The same things were measured in two ways. Each way mixes the same 13 hidden numbers, adds some noise and spreads widely along 6 directions of its own, which tell nothing about the thing.
In the rows, zero is written as 128.
Some things both ways: the first way, then the second way.
[103 194 164 145 142  92 189  98 159 110 146 180 142 134  77 129 117 111
 171 182 110 173 132 105 138]
[128 120 180 100 104  75 115 118 183 136 130  67 119 140  80 174  94  97
 127 152 124 207 107]

[139 134 103 160 196 138 105 129 130 115 115 126 138 180 127 118 143 115
 104 130 127 154 134 108 166]
[116 132 184  68 136  85 111 105 173 105 120 131 125 130  83  82 137 144
 137 125 141 175 150]

[103 154 150 146 104 172 163  78 135 125 121 109 124 128 131  80 104 109
 114  84  63 111 103 111 133]
[137 126 124 150  70  76 136 126 191 147 124 107 121 137 128 134  86  71
 112 137 119 147  90]

[133 136 124 111 116  77 122 133 107 115 112 146 150 107  97 158 135 143
 154 120 207 129 183 161 116]
[125 167 168 104 117  49  84 124 189 122 131  89 155 102  53 134 132  79
  93 142 106 202 153]

[188  83 107 146 159 153 133 149 124 144 175 134 115 134 144 124 121 147
 100 100  92 110  84 134 108]
[123 118 124 111 140 206 142 117 150 151  98 134 121 105 163  99 145 160
 137 158 163  92 124]

[167 150 110  81 153  39 146 100 129 136 169 140  94 108 117 141 138 109
 145 148 151 159 154 141 151]
[148 164 204 122 172 105  76  93 161 137  99  65 207  82 155 141 165 107
 148 122 128 191 135]

[102 138 155 115 116 130 135 162 118 124 130 152 137 106  96 122 113 149
 110 137 188 124 164 137 123]
[146 119 122 117  88 105 122  99 146 141  86  46 143 152 104 170  99  92
 188 173 103 134 146]

[ 97 152 136  97 162 110 157 165 138  97 144 162 118 125 121  94 158 158
 121 114 151 128 106 111 131]
[162 158 135  86  88  81 130 129 161 122 154 171  90  94  84 102 130  99
  79 176 113 110 146]

[128 124 154  94 184  92 158 135 165 102 188 145  98 110 101 126 113 166
 153 167 139 144 127 122 110]
[103  65 160 211 144 130 171 137 123 149  83  87 147 178 172 157 119 142
 181 111 146 152 144]

[117 136 170 155  99 175 135 120 135 166  85 116 154 162 121 131 118 102
  91 126 124 143 125 113 154]
[148 136 187 126 110 109  98  54 137  82  65 137 153  85 141 123 159 110
 206 176 109  79 180]

[164 144  95 169  98 121 130 132 107 123  82 111 126 147 104 175 130 115
 115 114 140 141 181 158 152]
[141  70 126 155  74  28  91 145 171  90 112 110  99 127  88 123 108  28
 152 140 141 167 135]

[199 100  69 139 150  78 114 131  88 132 143  81 124 139 156 167 136 111
 131  93 157 147 163 151 114]
[ 98 117 167 181 161 134 117  63 123  73 130 136 204 135 175  96 131 109
 191 130 121 105 160]

[144 126  95 125 170  84 115 130 132 108 182 139 112 123 138 152 163 111
 184 191 105 184 119  84 127]
[117 130 174 135 199 129 138 155 156 179  88  84 150  53 180 144 126 156
 116 121 104 190 163]

[ 99 184 140  86 136  73 182 101 149 108 143 158 104  68 100 136 157 122
 158 181 104 121 133 114 119]
[138 105 105  66 144 197 155 104 107 163 154 121  96 177 162 134  29 164
 157 158 122 105  82]

[151 139 145 150 142 148 119  96 129 143 145 162 146 110 105 130 113  80
 130 147 107 156 145  94 122]
[ 93 118 129 167 128 156 134 138 103 122 115 120 146 139 134 140 122 119
 133 141 133 164 120]

[102 155 156  89  82 120 170 112 160 157 112 206 140 112  88 117 127 122
 158 149 139 146 114 131 122]
[129 119 150 142 137 118 139 120 126 125 106 179 143  77 110 138 154 119
 127 151 134 130 166]

[ 82 164 157 134 143 162 141 166 139 117 116 140 126 162 152  81 122 129
  89 127 108 126  95  92 153]
[132 154 164  66 168 135  82 113 172 149 120  83 158 110 109 116 105 139
 120 130 118 168 152]

[120  97 127 109 120  90 107 156 119 128  92 106 133 135 111 131 141 163
 143 118 164 123 146 174 128]
[152 145 160  20 103 120 130  89 190 114 157 185 105 135  65  97 104 133
  90 154 124 123 109]

[157 118 102 106 196  58 118 138 133  92 172  95  78 116 144 136 131 145
 131 131 134 128 118 146 133]
[145 127 145 140  98  92 102 113 186 131 109  55 132 125 186 118 111  83
 142 153 103 120 128]

[163  86 106 156 144 160 111 150 143 139 118  93 104 164 168 139  88 102
 105 125 144 124 145 134 114]
[143  60 126 158 176 119 157 151 157 109  92  34 166 157 164 159 133 102
 165 111 108 178 132]

[185 113  76 122 123 136 146 120 115 137 134 142 124 114 139 163 146 127
 135 106 121 135 148 124  99]
[148 142 116 102 169 165 114 148 165 149 101  63 156  63 190 116 120 117
 119 141  98 151 121]

[116  58 114  83 120 158  84 102 153 154 121 126 121 107 152 121 163 138
 165 148  92 113  67 116 107]
[138 143 168 137 132  80 134 114 204 175  84  83 145  31 152 141  94  98
 140 148 106 151 165]

[ 97 119 136 145 150 135  83  91 146 143 109  99 129 127 124 141 121  94
 125 186 126 135 127 132 147]
[ 97 129 192 105 183  98 116 106 154 146 133 118 147 146 120 126 147 170
 118 124 133 173 169]

[122 163 132 157 110 147 181  92 129 130 112 134 153 118  99 148 136 126
 128 126  97 124 136 125 119]
[122 109 101  79 115 174 150 114 156 156 122 103  86 138 176 119  68 146
 144 170 117 106  87]

[101 177 122  83 118 105 196 126 123 124 138 152 131 136 136  51 101 137
 121 100 119  96 135 131 124]
[105 138 158 122  93 103  91  59 128  92 112 136 187 163  99 128  83  92
 172 135 110 144 132]

[101 132 122 104 115 146 161  83 126 123 122 121 146 121 113 115 127 173
 138 112 126  99 115 145 117]
[139 152 158  47  92  73 159 106 212 173 149 111  91 124  99 116  94 135
  93 159 120 156 108]

[129  65 137 150 146 136  29 134 121 161 123  91 144 136 153 160 145  91
 135 173 136 162 109 112 136]
[ 94  93 140 163 110  89 149 151 151 128 145 107  90  96 132 139 107  98
 120 163 142 177 130]

[121 125 103  92 158  83 138 144 140  88 129 129 102 111 123 118 127 155
 150 121 168  96 152 156 107]
[152 104 125  58 109 117 177  99 144 102 172 166 108 208  65 113  75 137
 123 137 113 113 119]

[136 123 127 105 135  71 112 148 120 116 127 120 119 103  98 166 142 142
 143 160 186 134 174 159 130]
[141 108  85  88 112 161 166 161 142 154  80 108  76 114 180 127 114 152
 114 167 100 120 100]

Other things, the second way, with their names:
J580: [138 106 147 104  78 113 145 142 190 142 139  89  88 109 117 158  92  84
 101 157 141 184  60]
J512: [152 156 223 141 166  61 108  70 159 120  95 125 201  94  86 152 141 116
 166 122 109 149 201]
J571: [158 112 113 121  81  41 148 188 170 102 165 132  64 127  78 134 126  66
  56 155  99 168 116]
J226: [105 141 163 200  79 108 126  60  86  93  87 176 190 115 118 112 132  92
 197 156 136  90 205]
J685: [120 129 152  99 151 143 148  95 131 143 120 159 120 135 140 125 140 174
 136 160 117  98 158]
J803: [ 85 147 145 135 171 142 125 141 124 157 114 160 134  93 165  83 153 178
  95 137 137 135 183]
J717: [163  90 172 101 152 101 101 126 147 129 119  38 130  98 142 169  98  88
 182 150 123 196 126]
J719: [ 93  81 130 191 152 161 129 118  87 137 107  83 172 175 147 132  84 127
 204 114 163 158 149]
J432: [127 157 171  84 123  98 104  95 202 146  95 100 154  95  85 175 134 110
 104 163  95 164 133]
J65: [121  47 127 196 130  92 188 129 118 105 127 169 138 156 151 115  84  96
 170 109 131 123 160]
J821: [131  75 158 145  91   4 124 131 189 111 175  84 104 153  67 135  73  43
 137 130 136 193 146]
J569: [127 132 127 129  77  97 126 120 134 105 135 200 126 136  72  94 138  94
  96 149 140 111 166]
J338: [142  69 159 171  78  67 144 110 134 100 149  98 121 197 100 146  63  69
 183 140 133 142 141]
J41: [110  93  59 130  58 162 188 158 127 145  90 147  72 136 152 123  91 124
 116 175 125 110  85]
J143: [136 175 145  48 164 104  81  71 153 150 125 118 177 157 101 110 139 151
 125 140 101 119 187]
J105: [135 133 189 130 158 144 110  86 169 153  72  71 170 119 139 166  98 139
 184 129 113 136 131]
J963: [125 158 187 119 157 165 131  46 141 129 112 129 211 129 137 136  84 145
 173 130 106 111 149]
J667: [ 95 116 148 176 112 128 148 109 160 150  91  81 119 106 175 146  76 119
 168 160 109 123 128]
J88: [141  94 157 135 131 127 135  93 138  96 176 141 160 186  87 142  75  90
 156 121 142 143  97]
J144: [ 78  94 165 135 147  91 125 171 164 137 128 152 109 136  70 109 149 145
  80 107 169 212 154]
J849: [151 169 143  88 133 101 113 145 159 118 138 148 116 111  95  98 165 131
  68 151  98 135 159]
J779: [121 124 113 174  20  58 146 148 158 139 113 115  87 101 104 137 102  60
 113 176 131 151 125]
J644: [109 112 135 157 153 154 136 112 137 123  97 185 134 114 165  60 129 155
 153 126 140  62 186]
J904: [107 122 174 119 139 166 131  70 108 150  83 114 164 134 132 134  79 165
 211 137 149 140 146]
J27: [ 70  82 127 107 159 119 120 143 199 138  64  74 124 112 145 141  93 133
 141 129 111 190 107]
J789: [134 123 146  36 170 196 160 126 144 145 123 147  98 110 139 133 128 188
 102 156 129 143  98]
J611: [134  79 102 124  72  89 167 139 159 116 117 123  83 152 115 116 121  94
 129 161 131 127 131]
J307: [117 140 139 142  47  43  79  76 200  89 127  38 127 129 129 114  92  40
 185 188  88 124 130]
J94: [140 128 161  88 181 119  83  45 150 145 161  63 191 205  94 156 103 123
 192 143 138 127 148]
J353: [151 137 116  64 139 162 151 149 118 132 151 186 111 124  99  84 115 153
  82 135 139 134 132]
J310: [160  57 156  78 136 120 211  70 133 133 190 176 119 236  94 142  68 152
 164 120 170 120  93]
J163: [131 135 168  96 145  83  90 105 180 126 157 104 150  93 101 127  97  87
 108 146 111 167 160]
J835: [ 90 138 173 186  91 102 110 128 142 111  94  99 148 110 106 151 109  90
 133 145 111 184 146]
J818: [111  44 113 191 127 148 157 119 125 121 116 121 136 165 131 141  52 100
 197 132 144 107 142]
J871: [130 127 159 115 161 184 148 113 153 120  92 168 143 107 182  84 153 168
 127 127 128  94 133]

Some of these things the first way, each followed by its name:
[124 133  98 120 106  99 152 165 113 101 120 107 110 154 149 127 123 156
 150 104 168 152 150 139 128]
J65
[122 149 120 153 125 136 113  99 112 128 126 125 143 121 127 138 128 103
 122 137 131 139 123 127 152]
J803
[113 165 120 113  81 106 202 107 129 124 126 108 111 136 124 122  98 152
 139 123 124 115 139 162 135]
J310
[105 128 142 113 179  79 137 216 143  91 159 160  97 140 119 102 163 158
 142 145 156 177 108 100 121]
J818
[131 112 170 151 113 111 105 170 117 134  95  92 136 167 115 142 115 146
 118 108 176 173 153 148 151]
J871
[ 72 166 184 118 100 104 145 156 127 119 133 121 131 152 145  73 106 128
 133 109 135 153 108 104 146]
J963
[135 130 127 124 150 159 146  97 150 118 117 142 128  99 119 136 134 122
 113 117 121  85 139 115 108]
J849
[168  82 106 118 118 124 123 164 102 141 138  72 110 125 174 129 124 139
 116 102 107 102 145 130  93]
J88
[123 129 136 127 156  75 139 158 107 101 185  92 129 133 151 127 148 144
 146 126 129 122 104 107 110]
J667
[126 145 135 111 115 110 126 128 110 135 154 121 135 124 134 115 125 124
 130 141 120 118 129 115 145]
J904
[126 137 139 150 159 193 158 117 157 105 139 137 120 136 135 110 105 130
 122 136  68 143 117  82 118]
J338
[104 162 192 151 125 177 153 102 154 135 142 161 159 145 138  81  86  91
 130 129  72 128  95  66 127]
J835
[139 102 142  83 147  83  97 123 123 114 161 154 127  76 100 132 140 162
 160 131 170 123 134 146 118]
J779
[ 89 175 197 109  83 122 198 111 168 135 121 133 126 118 124 112 113 123
 130 135  92  87 104 113 126]
J105
[ 73 144 170 113  65 115 167 140 138 156 110 130 152 139 125  88  89 137
 136 134 136  86 112 152 113]
J432
[158 130 115  81  81  84 149 156 116 154 117 125 116 120 139 198 135 149
 135 168 179 129 168 150 128]
J717
[132 120 121 128 146 122 121 147 136 110 121 107 113 127 153 135 132 120
 118 123 142 104 139 118 121]
J571
